The rows are grouped in 4 different ways at once. Each group adds its own fixed numbers to the row, and there is some noise. The rows also spread widely along 13 directions, which tell nothing about the answers.
In the rows, zero is written as 128.
Known rows, each followed by its group in each grouping:
[130 125 175 139  88 127 136 115 154 127 152 106 117 164 139 170  82 127
 107 100 116 154] -> ked K203 lut K759
[143 141 118 124 139  60 125 167 125  73 163 114 188  87 110  92 171 114
 139 157 114  81] -> Pubip K513 Vavek K244
[116 129 144 154 148 142 153 132 151 181 103  93 150 169 112 125 142 177
 108 132 167 100] -> ked K513 Ludab K244
[125 139 132 163 128  61 131 146 166 136 114 103 153  97 112 112 127 182
 126 153 128 104] -> Rap K471 Ludab K572
[115 142 148 135  95 157 134 157 176 150 127 117 100 117 138 115 180 132
 150 176 107 130] -> Rap K172 Vavek K759
[120 151 144 137 130 152  94 135 163 104 123 131 103 172 113 154 130 125
 189 136 144 134] -> Pubip K583 lut K40
[126 136 101 140 123 132 122 129 170 146 133 137 172 198 135 125  91  98
 117 112 121 126] -> ked K108 Vavek K40
[121 120 123 114 127  88 110 144 146  57 126 129 119 135 120 144 127 126
 149 135 132 142] -> ked K203 Ludab K572
[119 159 149 121 134 142 138 155 131 148 124 124 112  99 117 153 167 168
 126 138 139 144] -> Rap K583 Ludab K244
[135 169 139 140 136 124 116 161 117 173 156 123 134 128 138 105 175 109
 136 147 100  86] -> Pubip K108 Vavek K244
[121 133 163  92 114 134 146 135 161 154 105 125 143 106  89 104 152 205
 105 112 139 107] -> ked K172 Ludab K40
[119 139 162 152  69 178 134 148 185  80 143 104 125 147 142 153 171 130
 123 161  95 147] -> ked K471 Ludab K759
[125 133 137 103 115 118 126 134 132 127 133 124 112 105 128 130 150 135
 143 141 126 131] -> ked K172 lut K759
[124 145 123  99 112 104 148 138 189 161 146 128 188 118 113 128 115 174
 112 122 132 122] -> ked K203 Ludab K572
[124 127 118 118 104 131 130 127 169  88 148 133 135 161 126 125 120  94
 127 114 113 142] -> Pubip K471 Vavek K40
[115 133 161  91 128 158 117 124 157 123 105 152 118 139  80 120 145 174
 105  77 160 132] -> Pubip K471 Vavek K572
[119 114 107 109 129 103 132 124 130  98 103 130 140 114 115 130 120 143
 119 109 156 142] -> ked K471 lut K244
[122 132 119 122 135 115 121 126 155 108 111 116 136 138 107 143 126 157
 157 152 155 133] -> ked K172 Ludab K759
[129 117 141 160  87 187 156 122 105  92 106 112 147 131 148  75 195 110
  66 130 101 102] -> Pubip K513 Ludab K759
[129 136 150 136 135 118 138 166 151 183 146 108 184 145 123 119 157 126
  88 111 143  99] -> ked K471 Vavek K572
[116 139 103 155 132 113 150 128 145 153 122 110 157 140 134 150 120 133
 133 147 139 148] -> Pubip K172 Ludab K40
[142 139 159  98  94 100 146 111 136  92 166 109 124  95 118 143 119 170
 117 122 103 130] -> ked K203 lut K759
[124 120 116 127 128 113 133 121 142 126 115 117 144 128 131 131 119 129
 132 125 157 137] -> ked K583 lut K759
[132 128  83 155 128 141 167  99 121  89 112 103 155 138 131 121 130 136
 138 154 139 130] -> Rap K203 Vavek K40
[114 121 156 124  92 126 192 121 161 179 141  75 109 119 141 135 144 162
 113 148 128 138] -> ked K203 Ludab K244
[119 133 159 113 111 146 122 137 150 124 129 142 124 137 111 129 144 127
 100  88 133 138] -> Pubip K471 Vavek K572
[109 147  88 126 139 126 124 144 157 160 132 143 119 146 143 162 119 100
 157 133 147 165] -> Rap K471 Vavek K572
[110 143 114 120 135 132 167 127 153 196 117 114 109 113 133 116 154 180
 130 156 144 122] -> Rap K513 Ludab K759
[123 144 140  92 107 147 138 123 187 181 110 148 163 100  91 119 119 177
 133 114 161 131] -> Rap K172 Vavek K759
[114 118 102 112 102 114 156 110 160 138 136 111 112 131 142 114 126 106
 159 149 124 125] -> ked K513 Ludab K572
[108 103 141 136  91 123 138 138 173 133 113 103  82 144 149 113 142 109
 147 158 108 135] -> ked K172 lut K244
[124 125 171 134  92 130 120 125 151 140 119 118 119 116 123 129 132 127
 145 116 146 121] -> ked K471 Vavek K759
[132 160 157 148 119 148 108 141 137 121 119 134 161 116 103 173 127 137
 149 115 163 140] -> Rap K583 Ludab K572
[131 123 101 149 152 130 137 113 144  77 111  97 143 166 101  89 153 146
 143 154 150  99] -> Pubip K583 Vavek K40

New rows, each followed by its group in each grouping:
[123 142 133 142 113 137 112 139 130 109 111 132 137 127 131 140 144 140
 126 129 132 126] -> ked K471 Ludab K759
[106 141 140 116 133 159 132 115 185 185  99 124  96 165 103 131 129 187
 151 139 160 134] -> Pubip K172 Ludab K759
[124 152 160 175 138 105  95 148 144 122  97 133 129 134 116 142 114 192
 120 131 133 124] -> Rap K203 Vavek K759
[126 125 125 122 132 121 162 107 126 121 134 109 150 119 103 109 146 155
  99 116 150 120] -> Pubip K513 Vavek K572
[129 139 126 129 115 121 128 133 118  85 125 136 155 107 118 128 147 126
 119 115 126 126] -> Pubip K471 Ludab K40
[123 120 183 134  77 138 131 118 191 118 113 123 119 135 113 143  90 169
 110 106 127 151] -> Rap K203 lut K759
[133 149 127 123 139 126 118 131 151 122 131 129 145 151 106 130 122 154
 121 124 134 108] -> Rap K471 Ludab K759
[131 136 122 128 115 148 147 123 148  89 125 115 167 138 118 104 155 164
 100 142 121 113] -> Pubip K203 Ludab K759
[120 118  84 152 128  96 129 119 174 103  93 113 157 136 129  90 129 160
 138 162 143 108] -> ked K471 Vavek K759
[122 137 124 146 114 152 151 109 170 137 120 119 187 165 109 129 106 146
 118 115 149 121] -> Pubip K513 Ludab K40
[127 142 166 125 108 183 147 118 124 130 107 126 140  99 103 158 153 158
 129 104 178 151] -> Rap K203 Vavek K572
[130 137 175 176 114 117 109 123 153 115 108 113 121 150 116 161  85 170
 132 122 136 137] -> Rap K203 lut K759
[122 124  40 103 158 131 155 106 136 103 109 141 154 148 125  97 128 146
  91 127 144 135] -> Rap K471 Vavek K759
[141 141 103 189 118  71 148 135 129 129 120  92 173  76 139  79 151 135
 133 175 114  88] -> Rap K583 Vavek K572
[119 147  81  97 135 177 141 103 156 174 115 137 140 157 123 111 142 143
 149 133 163 110] -> ked K471 Vavek K759
[146 153 115 136 158  94  90 179 118  68 157 127 162 168 126 105 164 113
 139 152  91  70] -> ked K203 Vavek K40
[110 126 120  92 135  86 126 157 157  80 145 132 112 114 112 128 162 123
 147 145 128 143] -> Pubip K513 Ludab K572
[122 142  91 123 101 156 147 108 136 102 111 140 178 103 128 129 139 126
 140 131 149 142] -> Pubip K203 Ludab K572
[122 138 139 141 135  90 116 142 140 108 125 118 127 121 112 125 143 146
 134 134 133 114] -> Pubip K471 Ludab K572
[129 153 137  90 133 143 121 143 124 115 149 138 123 125 106 136 166 147
 125 123 121 124] -> ked K172 Vavek K572
[110 130 150 145 119 101 108 160 186 169 127 134 156 173 128 146  96 121
 119 106 135 129] -> ked K513 Ludab K572
[115 164  71  95 159  97 121 148 148 122 120 161 181 113 116 149 126 188
 124 130 144 141] -> ked K203 Ludab K572
[125 137 192 187 104 167 148 151 143 145 135  80 137 160 139 167 165 150
  96 134 130 141] -> ked K203 Vavek K572
[136 156 121 153 140 127 129 144 124 114 157 118 181 153 133 162 127 113
  97 123 128 142] -> Pubip K583 Ludab K759
[145 127 189 176 127 108 117 123  91  84 133  94 125 162 105 173  97 146
  78  93 122 137] -> ked K172 Vavek K244
[132 124 140 153 117 155 142  98 159  89 106  87 120 164  95 124 132 152
 142 150 149 121] -> Rap K108 Ludab K572
[124 156 148 128 101 177 148 131 129  94 134 108 124  83 128 165 190 176
 132 156 135 162] -> ked K583 lut K759
[122 129 143 201 100 129 141 125 182  99 121  72 152 154 122 148 128 131
 160 176 141 131] -> Pubip K471 Ludab K244
[126 138 102 102 112 159 115 110 138 111  72 168 180 100  86 103 123 144
 142 105 168 116] -> Rap K172 Ludab K572
[125 148 154 138 130 125 146 149 152 148 158  87 138 139 116 152 163 121
 164 152 148 116] -> Pubip K471 Ludab K40
[125 131 173 136 136  83  94 123 138 169 104 134  62 168 111 115  82 158
 141  99 126  94] -> Rap K203 Ludab K572
[116 141 150 136 109 187 131 162 174 171 103 119 152 150 131 105 183 158
 125 145 132  98] -> ked K203 lut K244
[110 140 112 112 125 129 119 139 161 169 115 148 132 128 137 126 135 128
 159 134 151 128] -> ked K513 Vavek K759
[123 133 116  94 103 118 121 142 157  93 142 147 140 112 126 107 148 128
 130 128 100 114] -> ked K513 lut K572
[128 153 133 123  83 129 146 135 140 142 138 125 131  61 140 120 163 134
 142 154 109 121] -> Rap K471 Ludab K759
[110 124 157 168 116 102 116 144 166 115 106 103 115 123 133 168 127 161
 141 144 150 156] -> ked K471 lut K759
[129 123 139 127 116 142 134 117 131  87 118 110 115 127 108 134 142 130
 133 125 147 133] -> Rap K471 lut K572
[113 119 137 130 140 104 117 120 131 103 140 119  66 192 140 199  83 117
 114 103 132 182] -> ked K471 Ludab K759
[116 166 131 153 102 183 134 132 147 166 123 124 136 113 150 147 171 125
 180 168 145 137] -> Pubip K203 Vavek K759
[127 129 127 122 119 112 136 126 131 125 114 125 154 123 121 112 129 151
 109 115 134 110] -> ked K203 Ludab K572
[123 118 140  99 134 122 146 133 162 142 117 106 167 123  85 110 153 126
 160 121 193 102] -> Pubip K471 Ludab K40
[123 150 120 134 122 142 117 161 184 158 126 112 160 134 133 103 175 129
 175 182 135  96] -> ked K108 lut K759
[118  93 105 161 133  94 134 100 105 109  70 109 138 128 129 139  91 122
 128 121 173 152] -> ked K172 lut K244
[125 141 105 156 118 120 141 126 167  74 137  99 166 123 127 152 140 162
 135 167 138 149] -> ked K471 Vavek K759
[101 120 132 129 112 141 142 105 141 166  67 127  85  98 128 110 152 166
 146 129 171 138] -> Pubip K471 Ludab K759
[114 129 140 134 120 122 143 110 143 147 118 110 100 137 128 151 121 153
 152 131 155 147] -> ked K203 Vavek K572
[117 149 147 152 116 181 123 133 126 127  89 133 141 127 116 144 155 149
 123 119 156 142] -> Pubip K583 Ludab K244
[135 147 124 143 132 114 137 130 134 124 137 111 173 110 111 150 129 130
 151 140 156 121] -> Rap K513 lut K572
[126 134 141 125  83 137 126 170 167 141 137 122 144 126 154  87 173 103
 140 153  88  89] -> ked K203 lut K244
[138 158 104 122 166  50  80 142 116 117 134 151 155 126 122 148  87 144
 161 123 138 108] -> ked K203 lut K759
[119 100 106 123 129  32 173 141 166 139 155  88 163 110 136 118 117 117
 128 148 138 130] -> ked K513 Vavek K40
[128 105 146 190 128 103 155 149 149 115 131  47 122 139 144 135 162  95
 156 191 151 131] -> Rap K583 lut K759
[101 131 120 113 139 186 153 105 116 125 112 136  85 177 137 184 128 163
  80  99 151 189] -> ked K513 Ludab K759
[143 136 122 157  82 142 160 130 122  85 140  98 190  89 137 102 177  86
 138 158 114 107] -> Pubip K583 Ludab K40
[126 144 108  95 102 142 104 123 148 153  89 173 177  81 120  95 141 121
 194 123 174  99] -> ked K203 Vavek K759
[123 160 212 160  96 202 125 152 118  99 129 106 119 120 117 213 178 171
 109 130 138 177] -> ked K172 Ludab K759
[126 140 141 138 113 136 121 138 161 113 125 108 141 134 115 134 154 129
 162 156 142 122] -> ked K108 Ludab K572
[137 147 144 109 136 116 112  93 146 121 118 129 139 120  78 137 104 170
 195 122 188 111] -> Pubip K203 Vavek K759
[134 135 142 124 126  63 123 149 142  86 152 111 133  98 117 110 149 139
 125 147 109 113] -> Pubip K583 Ludab K759
[135 142 164 158 105 118 133 135 163 107 144 100 153 140 104 158 110 148
 117 134 116 137] -> Rap K172 Ludab K572
[130 126 106 157 110 142 144 100 130 101 126  97 153 143 135 149 126  75
 173 149 166 138] -> Pubip K471 Ludab K759
[116 156  91  64 133 141 132 153 176 175 144 152 146 120 119  82 176 136
 144 142 122  95] -> Pubip K471 lut K244
[125 142  77 128 136 113 135 120 145 157 131 142 126 175 159 119  86 129
 100 126  95 131] -> Rap K203 lut K759
[118 144 147 132  87 122 122 164 205 108 143 132 154 119 126 152 126 136
 123 140 110 155] -> Rap K471 Ludab K759
[123 152 116  98 121 159 131 173 162 165 143 148 153 138 134  92 179 120
  92 123 100 101] -> Rap K471 lut K572
[120 133 152 115 102 137 134 155 149 155 138 120 121 122 136 125 162 122
 129 142 105 122] -> ked K172 lut K244
[112 145 158 130  72 139 129 137 225 134 134 121 129 125 120 130 129 163
 149 162 103 144] -> Pubip K172 Ludab K759
[129 142 122 166 108 104 137 111 132 120 120 106 135 110 131 120 130 131
 138 150 121 124] -> Pubip K108 Ludab K572
[131 145 106 159 144 109 140 129  88 137 123 116 151 114 140 168 119 115
 121 138 145 152] -> Rap K172 Ludab K759
[122 127 158 109  69 154 140 101 152 190 109 131 101 103 137 104 127 121
 153 115 137 113] -> ked K583 Ludab K759
[126 129 143 184  82 131 132 115 198 116 133  77 145 152 130 156 104 104
 203 174 149 137] -> ked K583 Vavek K244
[104 149  82 140 148  91 118 161 143 111 128 131 126 129 151 163 146 133
 141 160 123 157] -> ked K471 Ludab K572
[109 140  91 114  75 170 145 128 177  91 114 142 151 101 146 133 158 140
 131 154 117 162] -> ked K471 Ludab K759
[121 123 128 124  85 111 136 139 183 107 123 123 147 105 137  99 140 151
 109 140 101 121] -> ked K471 lut K759
[144 151 125 133 117 111 127 111  89 103 133 132 142 101 116 124 120 134
 107 105 114 105] -> Rap K471 Ludab K572
[120 155 163 158 119 149 102 126 102 139  93 143  73 142 136 125 143 155
 147 121 110 107] -> Pubip K203 Ludab K40
[113 136 131 127 102 138 128 123 153 154 105 127 119 117 134 142 130 128
 168 147 148 141] -> ked K172 Ludab K759
[123 157 118  62 138 138 109 131 194 178 122 155 135 142  76 113 115 155
 196 123 170  90] -> Rap K471 Ludab K244
[135 145 137 113  86 149 150  93 117 171 135 119  97 118 148 116 125 129
 150 128 104 103] -> ked K203 lut K244
[116 123 159 127  77 128 114 135 174 108 110 144 129 109 117 112 129 139
 115 102 115 134] -> Pubip K471 lut K572
[122 123 136  88  96 151 154 121 143 111 144 127 112 140 129 131 137 117
 107 103 111 145] -> ked K583 Ludab K40
[118 144 142 160  99 105 117 141 144 125 128 128 111 113 153 128 134 137
 109 134  90 137] -> Pubip K471 lut K759
[122 139 102 114  94 110 116 131 146 133 123 165 163 101 141 112 110  86
 149 107 119 126] -> Pubip K471 lut K40
[146 123 182 145  98  92 153 123 147 145 157  62 164  84 104 112 151 101
 172 147 162  91] -> Pubip K583 lut K572
[123 148 128  87 101 132 174 116 188 147 163 115 147 112 114 155 124 181
 140 133 133 152] -> ked K203 Vavek K40
[121 153 144 122 102 206 160 102 155 118 114 110 142 114 106 172 154 194
 131 135 174 167] -> ked K583 Ludab K759
[118 128  90 100 153  84 106 129 162 108 102 161 163 145 104 106  94 155
 142 110 148 116] -> Pubip K203 lut K40
[114 129 113 104 127 136 117 136 155 101 120 147 134 130 121 126 143 125
 146 129 146 140] -> Pubip K513 lut K759
[134 155 114 104  94 146 175  64 146 139 158 111 123 125 115 138  99 156
 138 128 113 137] -> Pubip K108 Ludab K40
[136 168 116 121 118 142 168 151 132 148 180 106 182  96 142 163 163 118
 131 154 124 143] -> Rap K203 lut K572
[127 132 145 141 118 131 111 141 142 146 118 136 172 146 120 129 124 105
 117  92 155 113] -> ked K471 Vavek K572
[104 147 153 151  86 152 142 128 151 146 103 125  87 103 145 148 155 170
 136 142 117 161] -> Pubip K203 Ludab K572
[130 114 149  95 140  92 122 154 178  85 140 119 152 140  84  80 159 156
  97 120 134  95] -> Pubip K471 Vavek K759
[135 165 158 116 108  83 146 144 145 149 177 105 144  69 114 148 151 139
 164 146 124 114] -> Pubip K471 Ludab K40
[129 116 130 161 110  99 150 120 167 131 135  73 132 157 144 116 125 117
 162 175 130 102] -> ked K203 Ludab K759
[123 144 143 171 112 134 127 150 144 136 139 109 157 131 144 141 156 100
 133 144 135 134] -> Pubip K471 Vavek K759
[116 120 124 162 130 160 137 114 152  97 110 107 160 179 116 155 125 123
 133 134 173 150] -> Pubip K513 Ludab K759
[114 142  94  77 152 142 125 150 134 133 105 173 153 117 105 114 151 152
  87  99 142 145] -> Rap K172 Vavek K572
[113 146  87 143 138 135 128 151 154 149  99 128 179 110 133 103 177 120
 182 180 167 103] -> Pubip K513 Ludab K759
[125 136 146  97 122 161 126 124 127  61 124 121  74 118  93 104 201 156
 150 152 118 121] -> Pubip K172 Vavek K572
[114 130 147 193  90 105 134 150 162 139 121  98 128 110 154 132 147 114
 143 160 115 140] -> Pubip K471 Vavek K244
[148 156 124 122 120 122 144 149 125  68 194 108 164 123 123 153 150 103
 137 149  96 119] -> Rap K513 lut K40
[120 151 130 111 125 214 146 143 188 164 137 108 149 182 105 145 167 110
 171 154 168 118] -> Rap K471 Ludab K244
[142 144 146 133 119 140 144 125 120 116 137 108 156 102 105 144 145 139
 124 136 147 128] -> Rap K172 Vavek K759
[124 144 169 132 122 172 120 126 147 151 116 137 155 171  96 151 116 146
  89  71 160 139] -> Pubip K583 Ludab K572
[121 138 144 101 140 115 102 178 188  90 168 133 156 182 108 176 121 116
 145 121 131 144] -> ked K513 lut K40
[148 173 185 143 122 144 100 160 144 122 157 118 193 136  86 134 157 125
 136 118 141  84] -> Pubip K583 Ludab K572
[133 131 137  94 110 105 106 127 152  95 137 144 139 127 104 110 117 136
 125  97 117 105] -> ked K471 lut K572
